There are 6 hidden switches. A switch that is on adds its own fixed numbers to the row, and there is some noise. The rows also spread widely along 5 directions, which tell nothing about the answers.
Some rows, each with its switches (1 for on, 0 for off) after it:
[  3 -15  -3   4  -2 -14  11  -6  11  10  32  -5 -16  -4  -2   9  -7  -2
  -6  -7  10   5   1  11   1] : 0 0 1 0 1 1
[ -4 -10  16  -2 -13 -20  16  -3  -9  18   8  -2 -20 -13   7  -2   9 -19
  15  -5  20  -7  10   5  -2] : 0 0 0 0 1 0
[-18   9 -18 -30  -1  -7 -29 -59  29  29  64  -3  16  10 -23  23 -28   9
 -27 -16   8  58 -18  18  -5] : 0 0 1 1 0 0
[ -4  -1 -11 -20   3  -5   2 -44   4   6  42 -12  -1  29   9  -2 -23  -7
 -21 -39  -3   8  -9  25 -10] : 1 1 0 0 0 1
[ -7   6   5 -16   4  -5  -3 -38   3   7  30  -4   4  19   7  -4 -27 -23
 -14 -26  -6  10  -8  12 -18] : 1 0 0 0 0 0
[-16  -4 -34 -15   9   1  18 -22  -4   5  29 -25 -27  17   1   4  -9  18
   2 -22  20   8   3  25  15] : 1 1 0 1 1 1
[-20 -16 -35 -14   5   0  -2 -35  -3  10  53 -24 -24  17  -9  11 -19   2
 -21 -22  21  21   7  27  -3] : 0 1 1 1 1 0
[ 11  -9   8  11   2  15  -5  15  26  -5 -19  -6   7  -2  -4  -6 -17  10
   7 -12 -27  -4  -9  15  -3] : 0 0 0 1 0 0
[  8  -5   1 -17   1   7   7 -19  13  -2 -10  -4  12   4  -4  -7 -21  13
  15 -36  -8  -8  -5  26  -5] : 1 1 0 1 0 0
[-31  -3  -4  -7  -3 -16  15 -36 -13  25  20 -22 -43   8  14 -15   6  -8
   1 -18  19   8   4   8   0] : 1 0 0 1 0 1
[  2 -11 -29  -7   7  -6   8  -7  -7  10  28 -12 -23   0  -8  17   4  17
   1   2  38  11   4  17  19] : 0 1 1 0 1 0
[ 23 -30  32  -8 -34 -15   1 -24  31  28   7   9  16 -21 -15  -3  -7 -12
  23 -44 -10   1   1  22 -26] : 1 1 1 1 1 0
[ 10  -8  -5  -3   1  14 -14 -17  25   4   7 -10  11  14  -4   2 -23  11
   4 -29 -20  12 -15  28 -12] : 1 1 0 1 0 0
[  9 -11  -7  -2  -6 -11 -12 -36  22  25  45  -8  -6  15  -1  12  -9   4
 -14 -28  -2  21 -16  18 -10] : 1 1 1 0 0 1
[ -2 -15   9 -13 -19 -15  18 -30   1  18  -4  -9 -14  -6   9 -21   6   5
  20 -36   9 -13   7  20  -1] : 1 1 0 1 0 1
[ 15   0  -4  -6 -13  -5 -11 -22  36  26   9  -1   7  -1 -11  12   6  32
  20 -17  -3  29 -19  18  14] : 1 1 0 1 0 1

New rows. What belongs after each?
[  2 -13  -3  -4 -11  -3 -12 -28  20  26  12  -8  -8  -1  -9   3  -1  14
  10 -22   7  21  -9  17  -5] : 1 1 1 1 0 0
[ 14 -14  40  16 -31 -21 -20  -9  26  42   8   4  -1 -13   4   2  18 -26
  11  -2 -12  16 -10  -2 -18] : 0 0 0 0 0 0
[ 10  -5   6   5  -7  -9 -12 -11  19  20  12   3  -2  -8  -6  11   0   1
  -3   1   5  15  -9   4   0] : 0 0 1 0 0 0
[ -9 -20   6  11 -12 -14  -3 -17  15  28  17 -13 -27  -7   1  -5   7  -3
  -5 -13   3  12   4   8  -5] : 0 0 1 1 0 1
[ 25  -9   6  -1 -13 -11   9   1  15  12 -13   3  -1 -12   2   2  19  25
  23  -8  12  -9  -7  15  22] : 0 1 0 0 0 1
[ -8   7 -18 -37  -4  -5  -3 -39   5  17  24  -5   7   1 -11   6  -9  24
   0 -19  21  20  -7  24  17] : 0 1 0 1 0 0
[ -7 -16   2  -9 -19 -13   6 -29   4  24  16 -14 -20  -1   8 -12   9  -1
   2 -30   7   4   3  22  -2] : 0 1 0 1 0 1
[ 14 -26   9  -4 -12 -10  17  -7   0   6   2  -2  -8  -7   1  -5  -8 -12
  16 -31  11 -19  11  19 -14] : 1 1 1 0 1 0
[  7 -17  -5   0  -9   2 -15 -15  23  18  11  -9  -2  -5 -11   4  -5  17
   1 -21   0  14  -5  21  -2] : 0 1 1 1 0 0
[ -1 -23   5  -1 -29 -16 -10 -28  12  42  16  -7 -19 -17  -7   0  21   4
  11 -17  21  18   1  12   0] : 0 1 1 1 0 0
[ -6  -3  -8 -20  -1   2   4 -29   3   8   4 -12  -5  10  -1  -8 -14  10
   8 -29   5   2  -3  25   0] : 1 1 0 1 0 0
[ 10 -24  18 -14 -23  -1  11 -18  17   5   9  -2  16  -4  -7  -9 -26 -20
   4 -49 -22 -14   6  33 -25] : 0 1 0 1 1 0
[ -1   3   3 -31  -7  -8  10 -23  18   7  17   8  19  -9 -18   6 -26   7
   6 -20   6  12  -3  21   3] : 0 0 0 1 1 0
[  1 -28   3 -11 -12  -1  10 -30   9   8  22 -10  -5   4  -3  -7 -27 -20
  -3 -51  -6  -4  10  28 -29] : 1 1 1 1 1 0
[  2 -26  36 -15 -34 -31  10 -44 -11  33   5   1 -14 -15  15 -26   5 -40
  13 -50  14 -21  17  11 -33] : 1 1 1 0 0 0
[-11 -26 -19  25  -2   5 -16 -20  14  28  38 -34 -45  21   8   0   5  -1
 -13 -21  -2  24  -6  16 -14] : 1 1 1 1 0 1
[  2  -8   8   5   9  15   4  -2  13 -10 -15  -9   2  10   3 -14 -30  -5
   5 -28 -27 -10  -7  19 -17] : 1 0 0 1 0 0
[ 19  -5   4  10   5   7   3  17  23  -7   5   0  10   0  -7  13 -18   0
   3   0 -12  -1 -10  13  -2] : 0 0 0 0 1 0
[ 13  -6  -2  -8  -3  11 -14 -21  28   6  10  -6  14  13  -8   4 -22  10
   5 -32 -21  16 -15  25 -10] : 1 1 0 1 0 0
[-12 -12   0   3  -5  -8  17 -12   7  15  16 -15 -28   0   2  -5  -1  -2
  13 -15   3   3   1  10  -1] : 1 0 0 1 1 1
[  0 -18 -10  -7 -10  -2  -6 -23  19  18  33  -9  -7   4 -14  11 -11   4
   2 -25   8  24  -2  22  -9] : 1 1 1 1 1 0
[  3  -9   3  -5 -22 -13 -11 -38  24  38  25  -7  -6   3  -1   3  10  11
  12 -24   1  28 -14  16  -1] : 1 1 0 1 0 1
[  0 -32  11  11 -10  -4  27   5 -23  -2  -4 -17 -35   2  22 -21  -1 -35
   5 -27   5 -40  25  21 -17] : 0 1 0 0 1 0
[-15  -4 -14 -24  -8  -8   5 -32  -9  19  12 -14 -17  -3   0  -5   3  13
   4 -20  27   8   6  21  12] : 0 1 0 1 0 0
[  3 -10   0 -13  -9 -14  20 -27  -3   9  31 -11 -14  14  10  -1 -10 -14
   0 -34   8  -4   3  23  -9] : 1 1 0 0 1 1
[ 14  -4  11   0   4  -6  -9 -13  23   8   9   4   8   2  -7   5 -17   0
   2 -15  -7  10 -14   6 -12] : 1 0 1 0 0 0
[ 19  -2   8   2   8   0  14  15  12  -9 -13   4   5  -1  -3   5 -15   3
  21  -7  -6 -11  -7  11   0] : 1 0 0 0 1 0
[ 15   3  -9 -35  -8 -16  13 -30  19   5  39   7  22   3 -12  17 -20  13
  -4 -26  11  10  -8  29  10] : 0 1 0 0 1 1
[-13  -5  -2   6   1   0  -1 -21  12  15  17 -17 -21  10   7  -6  -8  -1
  -3 -17  -7  13  -9  10  -4] : 1 0 0 1 0 1
[ -1 -11  -9  -5  -6   1   3 -22  12  10  16 -16  -9   6   1  -4  -8  10
  -7 -28  -6   4  -2  26   1] : 0 1 0 1 0 1
[-32  -7  -7 -12  -5 -15  -1 -48  -9  34  32 -16 -37   4   4  -8  -1 -14
  -5 -19  27  21   5   4  -7] : 1 0 1 1 0 0
[ 22 -10  10  -4  -8  12 -17 -18  38   4   4  -3  28  12 -11   3 -27   2
   3 -40 -36  12 -18  26 -22] : 1 1 0 1 0 0
[  5  -7   3 -32 -20  -8   8 -27  17  12  16   4  17 -11 -16   7 -12   9
  13 -28  10   9   2  28   3] : 0 1 0 1 1 0
[  9  -6  -3 -14   0   6   9 -22  20  -6   3  -6  12   9  -2  -8 -26  18
   4 -44 -19  -8  -7  32  -3] : 1 1 0 1 0 1
[ 10 -19 -10   6  -2  13  -1   5  18   0  10 -16  -4   4  -6   9 -14   6
   4 -18 -10   3  -2  28  -1] : 0 1 0 1 1 0
[ -8  -2  -5  -8   3   2   5 -17  12   6  19  -9  -7   6  -8   6 -21  -2
   5 -16  -2  14  -4  16  -6] : 1 0 0 1 1 0
[ 19  -4  -3 -19   1  -4  30  -5   9 -13   0   2  12   2  -2   2 -18  18
  16 -32   5 -20  -1  27   7] : 1 1 0 0 1 1
[ -4 -11   2 -26 -20 -12   9 -34   7  20  26  -3   6  -7  -8   2 -12  -7
   5 -33   9   8   7  28  -6] : 0 1 0 1 1 0
